The rows come from 6 hidden closed curves, with some noise, and rows from the same curve form a group. Each curve winds through 6 dimensions. The rows are also pushed far along 4 directions, which tell nothing about the answers.
In the rows, zero is written as 128.
Some rows, each with its group after it:
125 144 132 127 145 132 133 140 122 145 132 151 131 144 127 => C
146 135 106 143 122 138  86 124 157 102  56 136 128 109 168 => M
119 149 135 115 155 123 163 134 100 135 141 164 138 151 122 => C
116 121 120 134 136 122 111 126 142 121 124 137 127 115 139 => M
145 102  84 136 125 112 109 141 138 136 127 152 127 129 134 => J
129 126 126 122 125 115 149 122 118 123 123 129 126 133 131 => K
126 146 128 113 145 114 169 145 109 151 148 152 133 142 109 => P
129 123 116 119 116 134 138 125 139 109 135 130 136 135 117 => C
124 106 137 146 117 144  92 115 134 118 114 104 107 113 150 => R
127 124 120 128 130 129 109 113 133  88  79 121 134 110 163 => K
125 152 139 111 129 118 151 133 116 124 137 130 152 127 111 => R
132 142 123 107 147 117 166 147  97 142 140 143 139 136 116 => P
127  97 132 155 117 118  87 128 155 146 133 132 113 115 157 => M
116 153 146 121 142 139 142 135 117 139 139 139 133 145 116 => C
106 132 144 119 135 119 154 115 118 110 142 145 134 131 131 => K
133 120 120 126 140 125 143 126 121 130 128 145 123 135 136 => R
135 132 130 135 104 163  89 118 161  96  89  89 128 112 139 => M
126 128 142 136 125 118 117 143 126 154 147 134 129 122 130 => M
125 152 123 114 156 112 160 135 107 127 115 173 143 143 137 => J
130 145 104 101 132 106 168 138  96 111 135 154 156 143 102 => P
144 113 125 154 113 144  86 121 142 126 100 124 107 117 154 => C
142 128 127 137 135 135 114 137 133 149 115 125 120 126 140 => C
127 117 126 129 124 154 114 106 140  90 104 103 121 118 141 => J
130 142 135 120 118 129 132 118 123 105 105 111 141 132 130 => M
152 129 104 127 112 143 105 126 131 110  93 100 133 125 124 => K
139 103 104 131 133 116 136 138 125 152 146 133 113 133 121 => P
161 100 110 141 106 116 119 147 139 170 154 125 119 135 118 => R
110 132 145 136 153 124 127 149 130 180 169 149 120 145 120 => C
144 129 114 132 111 122 132 129 138 133 122 125 123 124 114 => R
131 133 120 104 118 131 175 113 116  95 140 125 141 144  99 => R
101 129 145 142 174 100 124 121 132 140 116 175 122 113 177 => M
109 113 153 135 120 138 127 120 137 136 158 101 107 110 121 => P
107 133 145 123 116 138 151 117 139 128 154 109 118 144  99 => J
122 104 119 131 112 127 128 120 144 120 150 122 121 134 119 => K
129 112 114 148 134 128 102 141 158 153 132 145 108 113 138 => M
137 126 120 122 129 127 132 136 126 133 124 123 135 137 129 => K
117 136 164 127 133 135 143 122 115 136 142 122 122 126 132 => J
 99 159 167 124 153 110 137 144 111 148 140 151 137 104 140 => P
163 103  88 130 121 126 125 153 128 167 161 132 126 156  97 => K
140 106 115 128 126 113 143 123 121 135 146 133 122 131 123 => R
 99 140 173 122 146 122 148 121 123 129 152 137 134 115 140 => C
130 117 114 121 121 124 144 127 131 122 142 138 131 144 118 => M
143 103  99 136 157 114  91 135 117 129  95 142 134 114 174 => R
121 131 151 125  90 134 153 121 126 137 164  95 116 149  85 => J
157 117  91 134  85 140 107 129 146 105 100 109 123 120 115 => P
130 133 140 122 130 146 121 116 121 104 107 105 135 123 141 => K
106 140 177 126 132 138 147 118 122 144 156 101 117 127 117 => K
122 133 134 140 134 128 120 138 151 155 136 139 115 121 129 => J
124 131 151 158 122 138  75 136 167 140 109 147 120 102 170 => C
121 151 151 124 101 142 145 129 137 136 158 110 127 138  83 => K
125 150 126 118 143 136 138 124 130 107  99 138 139 129 137 => K
123 132 138 121 147 114 163 123 130 141 150 146 129 128 123 => R
141 107 119 150 122 114  94 136 138 155 124 127 114 115 144 => K
147 107 105 143 132 105 113 140 124 156 121 153 117 134 148 => J
125 136 105 120 184 100 115 144 104 124  93 174 153 112 174 => P
134 133 117 139 125 133 102 135 134 136 112 129 123 128 128 => C
121 122 127 127 126 124 135 124 135 122 138 142 130 134 130 => M
116  99 127 149 128 132  76 135 162 144 139 110 115 103 146 => P
127 136 125 128 133 128 120 115 130 110 114 134 140 139 131 => P
137 105 124 133 131 120 115 128 138 141 143 116 130 116 134 => R
145 125 111 127 131 118 122 134 112 126 102 142 137 144 150 => J
110 118 136 134 113 138 112 122 153 124 147 107 121 126 116 => J
131 131 119 126 131 104 134 141 111 146 136 138 133 134 119 => J
109 116 147 131 127 139 134 113 132 130 157 105 111 128 113 => C
134 156 119 110 126 129 163 131 117 117 119 138 139 143 103 => C
128 145 105 104 133 128 144 123 110  86 104 130 154 136 118 => J
107 127 164 143 123 141 135 113 159 160 173 109 104 148 100 => P
143 126  82 126 156 110 122 140 128 122  90 176 139 128 156 => M
105 125 165 134 127 138 119 115 151 135 155  94 121 108 123 => R
132 155 125 113 127 123 162 126 126 116 120 137 141 131 108 => R
124 143 142 126 116 140 123 127 137 123 133 117 139 136 116 => P
133 130 135 139  99 149  97 135 150 125 126 108 124 111 124 => M

New rows, each followed by its group:
122 130 149 126 128 134 144 125 127 142 159 127 129 149 115 => P
137 134 129 133 125 138 110 128 136 133 112 106 127 127 127 => P
106 136 163 133 134 137 127 137 143 160 158 110 115 116 120 => P
131 138 139 124 113 150 116 120 130 112 117  89 134 127 117 => P
130 123 139 134 133 133 125 129 133 141 142 139 129 143 136 => P
120 151 153 114 125 135 145 118 116 113 120 101 139 132 119 => M
124 119 122 139 138 131 106 126 148 124 108 143 124 129 158 => J
135 145 117 113 119 116 154 141 106 128 131 133 139 128 104 => P
142 130 120 132 101 138 116 136 146 133 131 119 132 140 110 => P
119 114 145 155 137 130 107 136 155 171 150 149 102 126 145 => C
150 101 106 132 132 112 114 129 126 130 124 128 134 117 145 => R
115 116 131 152 144 131  72 132 156 143 116 125 117 105 158 => C
107 123 137 136 134 143 111 124 140 130 145 126 120 133 124 => C
125 127 135 133 136 138  95 120 133 113 108 116 138 120 151 => P
137 134 116 108 164 100 155 144  85 143 128 153 153 148 138 => M
129 116 121 125 112 136 136 126 145 135 144  97 117 139 103 => K
113 130 140 124 117 127 122 135 126 119 144 124 137 110 126 => P
140 124 115 138 125 132 113 135 122 136 122 146 122 141 131 => C
150 110 108 136 116 129 125 134 117 145 138 133 116 147 117 => C
146 132 111 120 113 131 147 117 132 102 101 120 128 121 123 => C
132 126 139 134 111 123 116 131 144 134 141 123 134 116 126 => R
119 124 128 121 125 126 138 119 132 118 129 109 126 128 122 => K
111 132 159 135 159 131 125 123 130 153 139 127 120 129 143 => P
132 130 115 131 125 136 122 140 143 143 125 123 120 136 117 => R
137 134 137 133 118 148 118 110 142 106  86 106 122 125 148 => M
134 126 127 121 139 124 137 130  96 128 134 135 136 139 131 => C
131  98 107 138 152 125 109 128 137 136 120 140 118 129 158 => J
123 124 133 119 143 122 135 128 121 133 144 116 138 125 125 => R
161 117  71  99 121 106 172 131  97 106 130 140 150 154  96 => R
127 144 128 132 136 128 116 138 120 141 120 134 129 131 125 => C
137 114 117 127 110 120 128 133 124 126 144 137 136 138 122 => K
130 135 128 120 118 133 126 133 123 112 133 133 149 136 122 => K
122 138 134 113 154 121 169 112 105 122 120 127 125 138 126 => M
162  95  87 137 100 127 100 139 136 138 118 107 122 146 126 => J
126 110 117 130 141 124 124 129 112 137 130 124 115 133 133 => R
124 113 133 153 150 126  91 140 157 178 138 126 106 116 144 => K
108 133 159 133 149 140 119 118 125 129 130 121 123 119 146 => C
138 121 125 137 119 135 128 126 136 136 136 132 117 134 120 => K
 97 145 172 133 130 135 120 102 128  94 121 133 134 110 150 => P
136 112 135 149 131 133  90 138 132 158 131 123 115 123 146 => C
133 125 112 124 132 115 140 123 119 129 135 138 134 150 113 => P
121 124 109 125 154 110 135 132 115 132 134 159 132 137 129 => C
 97 160 161 126 141 132 134 122 134 108 125 155 139 108 139 => J
144 128 138 138 108 134 114 134 143 142 122 111 122 115 132 => C
124 139 133 132 153 115 125 120 128 133  95 128 125 123 153 => M
142 117  98 111 111 115 152 121 108 106 120 107 135 140 107 => K
102 147 171 120 111 153 143 123 138 125 160  92 125 124  98 => P
106 133 152 130 153 123 130 116 142 114 130 156 138 109 159 => R
133 111 123 129 119 129 137 130 113 140 160 130 122 150 109 => C
134 119 130 132 102 152 102 102 134  77 100 100 132 116 140 => P
149 111 105 128 125 130 124 130 107 124 125 141 130 146 132 => C
122 152 143 120 113 123 155 122 122 113 130 135 134 125 112 => C
134 130 115 121 146 133 139 126 114 117 106 140 127 137 141 => R
168 106  73 128 127 134 105 143 128 128 114 134 138 145 125 => K
134 113 117 126 131 122 137 139 119 145 143 129 119 124 125 => P
126 125 146 128 127 134 132 127 122 134 145 130 131 135 132 => P
131 139 113 110 150 129 153 127 109 109 119 140 140 124 121 => J
102 140 150 120 132 128 152 112 133 117 133 115 122 125 120 => K
142 107 115 136 115 117 131 130 121 141 137 132 117 140 126 => J
109 152 148 116 175 114 143 147 106 148 133 158 144 121 148 => P
 96 159 169 135 150 135 110 130 144 132 116 137 133 106 152 => R
111 143 161 130 145 130 129 136 120 152 139 129 125 125 136 => R
139 132 102 125 126 118 122 137 124 116 104 143 136 119 133 => P
118 131 148 134 116 126 127 127 130 130 140 135 127 131 131 => J
147 138 109 122 112 121 140 127 109 117 105 121 132 137 114 => J
111 120 146 135 156 126 127 126 122 145 147 146 119 130 146 => C
138 118 107 129 146 124 132 119 128 128 117 138 123 144 132 => P
127 114 124 131 143 111 136 124 129 144 143 131 121 121 128 => R
137 142 129 121 123 130 126 142 116 130 118 122 138 120 127 => P
120 123 133 138 130 127 124 146 144 165 154 142 116 138 123 => R
121 120 149 141 122 128 107 133 143 148 136 116 120 119 143 => K
143 130 112 131 156 121 108 144 116 139 116 167 146 132 154 => K
163 110  87 113 119 136 126 126 121 104 107 103 143 135 122 => R
105 160 150 106 140 144 148 112 105  94 121 105 144 129 110 => C
172 113  71 121 109 119 143 144 115 129 113 147 129 155 113 => R
143 138 120 129 100 150 131 131 145 131 125 105 118 139  97 => C
137 134 133 133 114 125 123 131 129 142 128 108 123 119 116 => R
116 133 154 130 132 142 145 110 135 143 151  95 110 140 103 => P
134 131 108 122 119 115 136 139 123 129 129 137 132 127 112 => P
120 135 137 131 120 134 122 111 140 116 130 116 131 138 115 => P
130 114 120 128 129 144 117 108 137  99 115 117 130 136 137 => P
121 131 135 134 131 137 128 112 137 112 119 135 120 123 133 => K
111 128 159 139 118 145 136 108 157 148 166 103 107 149  97 => P
118 116 137 130 124 148 119 104 139 101 127 106 124 127 131 => P
